The same things were measured in two ways. Each way mixes the same 5 hidden numbers, adds some noise and spreads widely along 2 directions of its own, which tell nothing about the thing.
In the rows, 128 means zero.
Some things both ways: the first way, then the second way.
[153 131 178 134 120 106 133 141 110 151 101 120 106]
[145 154  45 119 184 107 100 153 167 154 151 142  81 106 174 158 165]

[125 140  94 114 128 142 121 119 118 105 127 146 136]
[130 144 139 103 167 146  94 118 132 125  92  82 104 114 112 143 129]

[103 136 109 144 102 129 123 122 116 113 106 130 121]
[121 155 168  51 174 137  96 124 142 185 100  44 128  88 113 181 173]

[142 199 124  92 186 108 128 104 113 112 128 130 162]
[142 122  87 168 176 112  97 149 134 121 124 133  56 135 128 111 104]

[ 99 106 139 159 114  75 140 125 126 166 116 151 101]
[114 187  79 116 181 114  90 165 144 157 111 123 108 115 153 175 142]

[159 107 105 157  98 116 136 136  94 148 124 161  81]
[109 169 106  99 153 136 105 131 159 113 109  80 146  95 126 164 140]

[167 103 142 114 110 144 124 162  81 154 147 175 122]
[142 165  76 101 146 140 104 154 134 101  86 146  97 116 132 145 130]

[161 122  83 172  79 119 129 141  62 150 122 143  70]
[ 97 167  83 139 142 121 107 151 168  99 116  96 139  99 119 154 117]

[161 119 138 114 106 145 117 136 114 116  97 133  99]
[145 138  98  87 166 143 102 115 164 130 130  88 111  95 141 152 171]

[125  97 149 177  91  91 140 147 103 175 121 161  73]
[115 194  97  83 163 121  82 145 165 158  92 117 148  85 157 190 167]

[119 171 132 134 146  99 127 134 100 143 135 129 130]
[135 157  92 140 168 105  83 158 143 147 102 148  92 115 148 140 123]

[175 132 110 155  96 119 126 154  69 159 132 156  81]
[129 174 104 107 135 117  78 128 167 120  82 127 156  89 146 159 132]

[114 169  84 151  92 119 125 114 105  96 102  83  93]
[122 153 120 140 175 104  75 118 170 150 116  93 134  94 145 153 132]

[168 154 167 112 148 101 133 148 103 155 143 125 129]
[166 149  52 127 158 106  89 164 152 141 110 189  70 113 167 131 142]

[180 131 110 157  82 139 125 154  61 150 122 124  72]
[123 155  75 119 140 119 107 141 174 109 124 109 133  93 133 150 133]

[182 126 106 118 112 161 112 161  66 152 162 178 119]
[148 178  86 132 134 136  74 126 143  84  55 185 126 117 145 133 102]

Other things, the second way, with their names:
<291>: [125 153  90 113 176 143 111 133 132 111 115  93  93 121 124 151 130]
<397>: [167 144  52  87 169 140  96 115 168 118 128 145  95 104 169 149 177]
<300>: [125 154 130 121 191 111  74 115 163 172 118  88 124  98 155 164 153]
<379>: [148 155 111 131 181  99  68 141 147 170  96 153  91 110 158 141 132]
<249>: [105 148 116 138 177 102  93 153 157 162 132  79 114 102 130 154 131]
<173>: [ 89 155 128 150 162 115  94 124 165 124 124  52 152  99 112 154 110]
<453>: [150 156  53 108 144 126  98 145 165 103 110 162 109 104 154 139 144]
<314>: [135 175 170 108 180 132  57 119 112 161  40 122 107 119 128 154 114]
<54>: [135 152  95 162 185  77  63 131 182 172 131 139 118  94 178 141 137]
<153>: [130 188 126  80 148 107  69 152 163 166  65 140 150  80 148 178 153]
<59>: [153 141  71 107 139 149 103 107 168  75 113 126 118 100 139 132 142]
<214>: [109 153 121 122 145 128 115 167 122 112  86  96 101 120  88 138  99]
<262>: [173 113  54 133 193 120  89 101 173 141 171 134  65 111 178 125 172]
<292>: [112 165  52 143 159  96  95 142 192 126 147 116 140  91 164 159 143]
<45>: [144 157 127  82 181 151  87 108 130 139  87 102 102 113 139 161 152]
<355>: [160 160  62  75 167 154  98 123 146 117 107 143  91 113 154 159 169]
<62>: [120 160 112 116 176 136 108 157 115 138  99  98  78 129 113 155 123]
<158>: [154 116  91 121 175 143 104 112 143 112 129 111  72 120 133 122 140]
<261>: [108 150 114 140 172 133 114 147 123 120 112  79  90 128 104 142 106]
<430>: [124 162  96 140 178 109  90 166 125 153 101 133  75 126 134 146 118]
<419>: [166 147  83 106 201 127  79 125 145 169 117 146  65 116 174 149 168]
<385>: [169 149 127  57 203 129  64 100 158 210 112 117  96  91 177 171 206]
<477>: [140 151  46 125 165 101  96 151 185 140 149 139 107  93 172 150 163]
<446>: [134 191  61 111 175 118  90 173 132 147  90 166  88 122 159 166 137]
<27>: [117 178 135 149 177 106  69 149 128 155  66 130 108 119 133 150  99]
<184>: [107 172 114 162 165 101  85 171 127 135  82 131 103 126 118 140  84]
<236>: [135 194 126 110 171 143  69 132 111 124  41 145  99 131 133 154 110]
<132>: [131 163  42 168 159  74  90 190 173 147 129 184  99 109 164 134 119]
<295>: [137 173  76  98 172 108  88 168 150 168 104 150  94 106 163 168 159]
<479>: [162 158  54 106 156 134  98 155 138 114  99 178  73 124 148 137 135]
<235>: [128 155  97 109 170 120  83 117 181 149 133  95 137  86 162 167 168]
<8>: [116 178 100 120 141 124  94 148 146 109  80 126 131 106 121 152 114]
<91>: [112 184 135 134 168 114  68 141 138 145  64 123 129 111 135 162 103]
<424>: [127 157 126 114 161 146  93 120 129 108  78  99 113 118 113 146 114]
<366>: [127 151  28 152 166  91 108 178 176 131 159 144  89 107 166 145 138]
<102>: [112 167 101 160 144 113  97 158 139  99  82 129 120 115 117 133  80]
<152>: [137 135  85 102 135 162 120  98 158  63 119  91 120 103 113 131 136]
<248>: [155 174  53 100 165 136  90 145 141 117  94 170  87 121 164 153 146]

Some of these things the first way, each followed by its name:
[122  95 164 140 110 102 132 152 110 176 156 158 120]	<446>
[103 107 109 123 107 147 122 140 129 134 158 170 156]	<236>
[ 78 157 106 111 164 117 126 111 128 112 132 188 171]	<314>
[176  78 177 105  92 151 125 155 118 146 138 158 124]	<355>
[120 126 142 116 152  87 144 100 166 130 115 191 142]	<45>
[182 149 154 136  93 113 124 160  72 146 108  94  83]	<477>
[168 158 133  77 135 157 117 115 118  90 118 124 144]	<158>
[ 79 165 117 126 148  87 141 119 125 140 143 120 141]	<430>
[173 131 134 138  93 138 111 158  67 119  87 133  85]	<235>
[156 159  73 140 121 137 116 148  53 141 152 152 107]	<102>
[162  88 168 118 110 123 129 147 117 162 148 161 121]	<248>
[215 112 114 106  83 192 113 148  70  95 127 157 101]	<152>
[192  87 168 100  86 155 115 150 101 133 117 111 106]	<397>
[136 165  58 166  94 123 121 122  71 115  99 150  81]	<173>
[103 166 125 155 152  60 138  87 140 126  87 142 120]	<300>
[124 146 142 169 156  34 157 127 111 185 140 175 102]	<153>
[180 137 132 169  86 101 127 147  69 163 101 127  57]	<292>
[199 124 156 121 111 134 125 164  65 159 138 151 103]	<453>
[124 133 147 101 108 154 120 136 134 111 113  82 139]	<419>
